There are 9 hidden switches. A switch that is on adds its own fixed numbers to the row, and there is some noise. The rows also spread widely along 13 directions, which tell nothing about the answers.
Some rows, each with its switches (1 for on, 0 for off) after it:
[-14 -14  -2   2  18  13   4   2 -20 -32  12  -4   4  -9  49   2  -2 -18
  23 -14  20  15  -3  -2   5 -16  21   6 -12  24] -> 1 0 1 0 1 0 0 1 0
[ 16   1 -34   0   7  20  21 -12   1 -50   0   5 -19 -15  16 -18   0 -19
   2  16  13  32   5 -23 -22  -8  16  -7 -19  13] -> 1 1 1 0 0 0 0 1 1
[-13 -17  -6 -30  -1  10  14 -12   6   5 -32   1   5 -17   4   0  12  -7
  22  15  30  -8  23  15   2 -17  32  14   3  32] -> 1 1 0 0 0 0 0 0 1
[-22  14 -29   2  15 -18  23 -34 -20 -20 -12  -5 -10 -24  41  23  13 -14
  12  16   6  30  19 -11  13 -23  14  16 -16  17] -> 1 1 0 0 1 0 0 1 1
[ 13 -33  36  -1  14  -1   9   3 -13 -13  41  -9  25   8  17 -21 -10  -5
  31 -29   4  12   7 -15   7  -8  -3  -4  13   5] -> 0 1 0 0 1 1 1 0 1
[ 26 -21  21   4 -33  24 -18  17  26  36  27 -15  20  10   5  -6  11 -17
  19  26  15  26  41  29 -35  -9  32 -20   1   6] -> 0 0 0 1 0 0 0 0 1
[-33 -22  -1 -12 -26 -15  19  15   0   8  19  -3  13  -4  24   3  24   4
  10   7 -22   3   6  -8  -1  -7  11 -23  29  45] -> 0 1 1 0 1 0 0 1 0
[ -9  13  -5  -4   4   5 -17 -16  -2  -7   2  16 -42  12   1   7  -9   7
  -1  -8 -17  -2  23  -3  -9 -14  31   4  -9  12] -> 1 0 0 0 0 0 0 0 0
[  9 -11  -4  -8 -27   0   8 -11  14  22   1 -17  26 -24   3  11   7  -8
   7  26  12  22  19   9   0  -6   3  -9  -3   3] -> 1 1 0 0 1 0 0 0 0
[-21   5 -27 -17  15  12   4 -15  -9 -42  -2   5   9 -10  20 -13 -32 -12
  -1 -44  21   5 -35  -2   3   3  -4   4 -33  -7] -> 0 1 0 0 0 1 0 0 0
[ 47 -19  -3  24  -5  39 -24 -10 -10 -12  11 -15  12 -22  -6  14  -1  -8
 -14  33   7  47   8 -19  16  -5  -2   3 -32 -30] -> 0 1 0 0 1 0 1 0 0
[-12 -10  11 -27   4  10 -10 -11  -7  -6 -26  22 -14 -29 -12  14 -15  36
  -1  -6  -1  -9  21  -2   9 -13   3  23  11  20] -> 1 1 1 0 0 0 1 0 0
[-28  -6 -17   5  -7 -37  23  -6  12  17  12 -26  16 -27  31   1  36  -9
  14  -2  20  24  -2  -9  17  -4   3  10  19   6] -> 1 1 1 0 0 0 1 0 0
[-18  15  14  -5  23  -9  26 -11 -21 -13   3  13  -4 -14  19  18  11  -2
  24   8  -7   1  31  -9 -18  -9  12  13  -1   7] -> 1 1 0 1 0 0 0 1 1
[ -5  15   8  19  -2   3   5   2 -10  -1  16  -8  15 -22  21  29  13  -1
  -6  20  -8  22   6  -8 -13  15 -11  -1  -3 -19] -> 0 0 0 0 0 0 0 1 0
[  3  11 -11 -21 -14   9 -11 -19  15   6 -12  13 -24 -17 -34  13 -16  24
 -23   6 -19  -4  17 -12  -4   3   8   2   0  -4] -> 0 1 0 0 0 0 0 0 0
[-25  -3   0  14   2  -7   6  -8  -5  15   9 -21 -12 -15  15  18  46  -5
  -1  11  -5  10   8 -29  22   1  35  18  15   1] -> 1 0 1 0 0 0 0 0 1
[ 16 -30  28  -3  -2   1   9   9   8   6  26 -18  30  -9  -1 -22  13   3
  11  -9   9  17  -3 -13  12   7   8   3  22  -2] -> 1 1 1 0 0 1 0 1 1
[ -1  13  28   5  18  12  17 -15 -21 -16   9   3   1 -33  10  36   7   1
  12  19  -2  13  31 -19 -22   6  -6  13   0 -20] -> 0 0 1 0 0 0 1 0 1
[ 13 -18  -8 -13  12   5  -2 -36  -6 -11  10 -16 -25 -20   2  15  -2  -4
  15   5  -1  24  32 -37  30 -29  28  17  -4   8] -> 0 1 1 0 1 0 1 0 0
[-13   4  -5   2 -18  13 -22 -23 -20  -4 -14   9  -1 -19   9  32  -6  17
 -22  20 -21  33  11  12   8 -16  16   8 -30  -3] -> 1 1 1 0 1 1 0 1 1
[-15  -4 -26  -5   7   7  18 -18   4  -9   7 -11  -2 -17   5   5  18 -26
   3   2  13   6  -8 -15   6  -2  40   8 -23 -10] -> 1 1 1 0 1 0 1 0 0
[-41 -34  14 -19 -21  19  14  19   3   2  15   1   1   0   1  -3  24   5
   2  -3 -20 -17  -4 -30  -3  10  35 -21  33  43] -> 1 1 0 0 0 1 1 0 1
[  2  15  17  -7  21  -3   7 -42 -13 -18  22  -5 -25 -29  10  28 -19   5
   8 -13 -11  28  32 -35  -1  -6   9  16   0 -16] -> 0 0 1 0 1 1 1 0 1
[-36  12  -6  -2   2 -38  -2 -16  -3  -6  22   3 -38  -7  20   8  -1  31
 -13 -35 -35  19   4 -33  17  -5   4   8  33  21] -> 0 0 1 0 0 1 1 1 0
[  3 -14   8  -7   2 -12  14 -24 -10  -8   9 -14  -9  -8  -3  -8  16   7
   6  -6 -15  16   9 -36  27 -10   6   6  15   8] -> 1 0 1 0 0 1 0 0 1
[-27 -21  14 -43   4  -7  25 -20 -19 -16   5   7   6   6   8   0  -9   2
  29 -18 -20 -18  14 -11  13 -19  22  -5  11  42] -> 0 1 0 0 1 1 0 1 1

New rows, each followed by its switches (1 for on, 0 for off):
[-21   1 -12   8   3   0   2  11  -7 -11  -1   6  -3 -16  18  -1   9   7
  -7  -9   3   9  -9 -18   1   2  -3   3   3  12] -> 1 1 0 1 0 0 0 0 0
[ -8   0  -8 -16 -19  -7  -6  -9   8   4 -10  24   1   7 -24 -13 -12  22
 -23  -9 -18   1  -3  18  -9  -3   6  -6  -4   5] -> 0 1 0 0 1 1 1 0 1
[-14   5   4  12   8 -26  18  10   3   5   3  -7  19 -16   8 -13  23   8
  -8 -16  12   3 -18 -12   7  22 -21  13  29  -9] -> 0 0 0 0 0 0 0 0 1
[ -6 -14  -5   6  -4   0 -21   4  -6 -10 -13  14  -5 -13  16  -5 -13  27
 -11  -9   6  24   7  -1  11 -14 -12  11  15  27] -> 0 1 0 0 1 0 1 0 1
[ 16  21 -30  -4  -1 -14  21 -15  24   0 -13  -2   5 -21 -22 -14   5  -5
 -24   4  15  11 -12  -1 -10  19  -7   3  -5 -23] -> 0 0 0 0 1 0 0 0 0
[ 13  16  -9 -10 -12 -15  20 -30  -2   6 -11  -3  26 -20   1  17   6  -8
  12  37   5  23  25  26 -11 -13 -12   1 -27 -17] -> 1 1 0 0 0 0 0 1 0
[-15 -10  -3  15   9   5  18  -7 -13  -8  14 -14   2 -15  29  17  30 -23
  15  18   7  20  13 -24   5  -8  27   4  -3   7] -> 1 1 0 0 1 0 1 0 1
[ 27 -10  -9  20 -33   4 -15   0  16  16   9  -6  -1  11  -4 -21  16   3
 -17  28  -6  44  13   7  -9  -8  10 -18  -3   0] -> 1 1 0 0 0 1 0 0 1
[ 13 -14 -18 -12 -27  29  -4   8  27  -4  -9   2   5 -14 -14 -19  -8  -1
 -21   9  15  13  -4  -1 -19  11  11 -17   6  18] -> 0 0 0 0 1 0 0 0 1
[  6 -37   6   2  -5  31 -11   0 -15 -18  19 -17   8   7  20  -6   9 -16
  16   4   0  16   1 -21  24 -15  26  -5  -5  23] -> 1 0 0 0 0 0 0 1 1
[-29   7  16   7   6   8 -10  -1 -21 -11   2   3  -5 -45  41  42 -10  21
   4  -3   3  21  19 -17  -2  -2 -14  15  10   7] -> 1 1 1 0 0 0 0 0 0
[ 14 -17  14   0 -23  24  -3  -1  13  -6  48 -12  22   0   1 -11 -16 -18
  11 -12   1  19  -1  -1 -22   3  10 -22 -14 -16] -> 1 0 1 0 1 0 1 0 1
[  8  -9  39  12   6  20  21  12 -21 -23  27  -2  -2 -28  56  25   6  -3
  35  33   5  45  58 -23 -48  -7  -6 -18  26  29] -> 0 1 1 0 0 1 0 0 1
[ 30   8  -1  50  21   1 -16   8  -7 -20  17  -6  -9 -31  40  -4  -5   4
  -9   0  24  67  13 -28  -6  -2 -22  15   2 -13] -> 1 1 0 1 1 0 0 0 1
[-13 -30  -6 -22 -28  13 -36  -8  -6  -7  -7  12   8   8 -19 -13 -28  29
 -12 -26 -18  -4 -12   3  33 -19  -6   0  -7  18] -> 0 1 0 0 0 0 1 0 1
[ -9 -19   8  16   3   6  -3  24   9   4  14 -11  28 -15  17 -14  17  -4
  -4 -17  30  13 -21   2   2  15   8  12  15  -5] -> 0 0 1 0 1 0 1 0 1
[ -9   6  10  14   3  22  -3   3  -3   5  20  -1 -10 -19  -4  28  17  -4
 -14  11 -14   6   6 -28 -12  16  27   0  -5 -17] -> 1 0 0 1 1 0 1 0 0
[-16  -2  22  -6   3  -1   5  -8 -30   7  -8  14  -1   7 -20  21  21  18
 -16  10 -41 -20   0 -10  17   4  12   3  -1  -4] -> 0 0 0 0 1 1 0 0 0
[-23  -2  -2  13  35  13   8  14 -21 -24   7   6  -7  -6  60  15  11 -22
  23   1  25  11  13   4 -17  -8  35  11  -6  26] -> 0 1 0 0 1 0 0 1 0
[ 13  -3  -7   0  -1  22   5 -10   0  -4   6  -1 -20 -10   2  14  18 -14
   2  35  -2  29  34 -18 -21  -9  36  -6 -14   4] -> 0 1 0 1 0 1 1 0 0
[  5  13 -20  11   8  19 -11 -12  -9 -29 -14  16 -21 -13 -14  -1  -7  12
 -30   1  -7  11 -11 -23   2   6   0  12 -21 -17] -> 1 1 0 0 0 0 0 0 1
[ 14  10   7  -3  10  16   7   0   6 -25  19  12  -2 -32  -4   3 -24   7
  -2  -8   1  15   9 -25 -30  16 -12  -2  -1 -12] -> 1 1 0 1 0 0 1 1 0
[-24   3 -25   2  -3   4   7 -18 -27 -21  -6   3  16   0  -8   9  22  -6
 -17  10 -24  -1 -29  -7  24  -4  12  10 -39 -24] -> 0 1 1 0 0 0 0 1 1
[  5  15 -12  -9  -3 -14   9 -25   5 -10   4   6  -7 -15 -10  -1 -22  10
  -7  -8 -11  15  13 -14  -7  -1 -12  -1  -1  -8] -> 0 1 0 0 1 0 0 0 1
[  4  -3  12   2  15   7  16  11   6 -13  20   0   6   6   7 -22   9  -9
   1 -14   8   4  -8  -9 -19  19  18  -2  12  -1] -> 0 0 0 0 0 1 0 1 1
[ 13   4  28   2  21 -13  17 -15   0   7  29 -13 -34 -22   0  15  17  12
  11   7 -19  24  53 -63  -1   1  16  10  41   3] -> 0 1 0 1 0 1 0 0 1
[-13  -9  -7  -4   2  17  -5 -27 -17  -9   6 -17   6 -15   6  21   4 -13
   2  -2  -1  11  -3 -16  28  -9  25  16 -25 -13] -> 0 0 1 0 1 0 0 0 1
[-15  11 -22 -18 -40 -13   7 -16   9   6   3  14   4   9 -27  -7  -2  10
 -15   5 -35  -7  -6  15 -14  -5  -2 -23 -22  -9] -> 1 1 1 0 0 0 0 0 0
[-44  -2 -23 -24 -32  12 -12   1  16   1  -5  24  -3   2 -22  -5  -8  16
 -25 -19 -19 -20 -20  14 -13   4  26  -7  -9   8] -> 0 1 1 0 0 0 1 0 1
[ -6  19 -23  28 -11 -22  -3  11  11   0   5   5   0 -16  -7 -10  18  24
 -44  -1 -16  22 -30 -12   4  21 -17   5   5 -23] -> 1 1 1 0 0 0 0 1 0
[  9   2   6  -4  -4   6   8 -21 -15   1  -1   2  11  -3  -5  12  12  -9
   0  24 -13  19  17   7  -5 -10  23   0 -28  -8] -> 1 0 0 1 1 1 0 1 1
[-50   6 -19  -5  20 -11  20 -13 -17  -7  -6  13  13  14   2  -3  24 -21
   4 -23   3 -31 -33  14  12  -2  40  19 -34 -14] -> 1 1 0 0 1 0 1 0 1
[  1 -18  16 -23 -28  -9   3 -13   0   4  24  -4   6  -5  -8   3  -9  19
  14   0 -34   5  24 -13  10 -17  -7 -15  14  18] -> 1 1 1 0 0 0 0 1 0
[-22 -22  10 -15 -10  14  15  -1  -8 -11  22 -12  25  -7   6  -3   4 -11
   3 -18  -7  -2 -19 -18   7   9  15 -12   0   5] -> 0 0 1 0 1 1 0 0 1
[  1  -4   7  -5  -4  29   0 -19 -21 -29   4  11   2 -12 -18   7 -10   5
 -19  -1 -23   9 -14 -20  -1   6   3  -4 -27 -20] -> 1 0 1 0 1 1 1 0 1
[ 15  12 -15  -2   8   3  19 -18  13 -19  10   0 -35 -15 -33 -12   3   3
 -27  -4 -20   2  -5 -62   1  22  12  -2  13 -10] -> 1 0 0 0 1 0 0 0 1
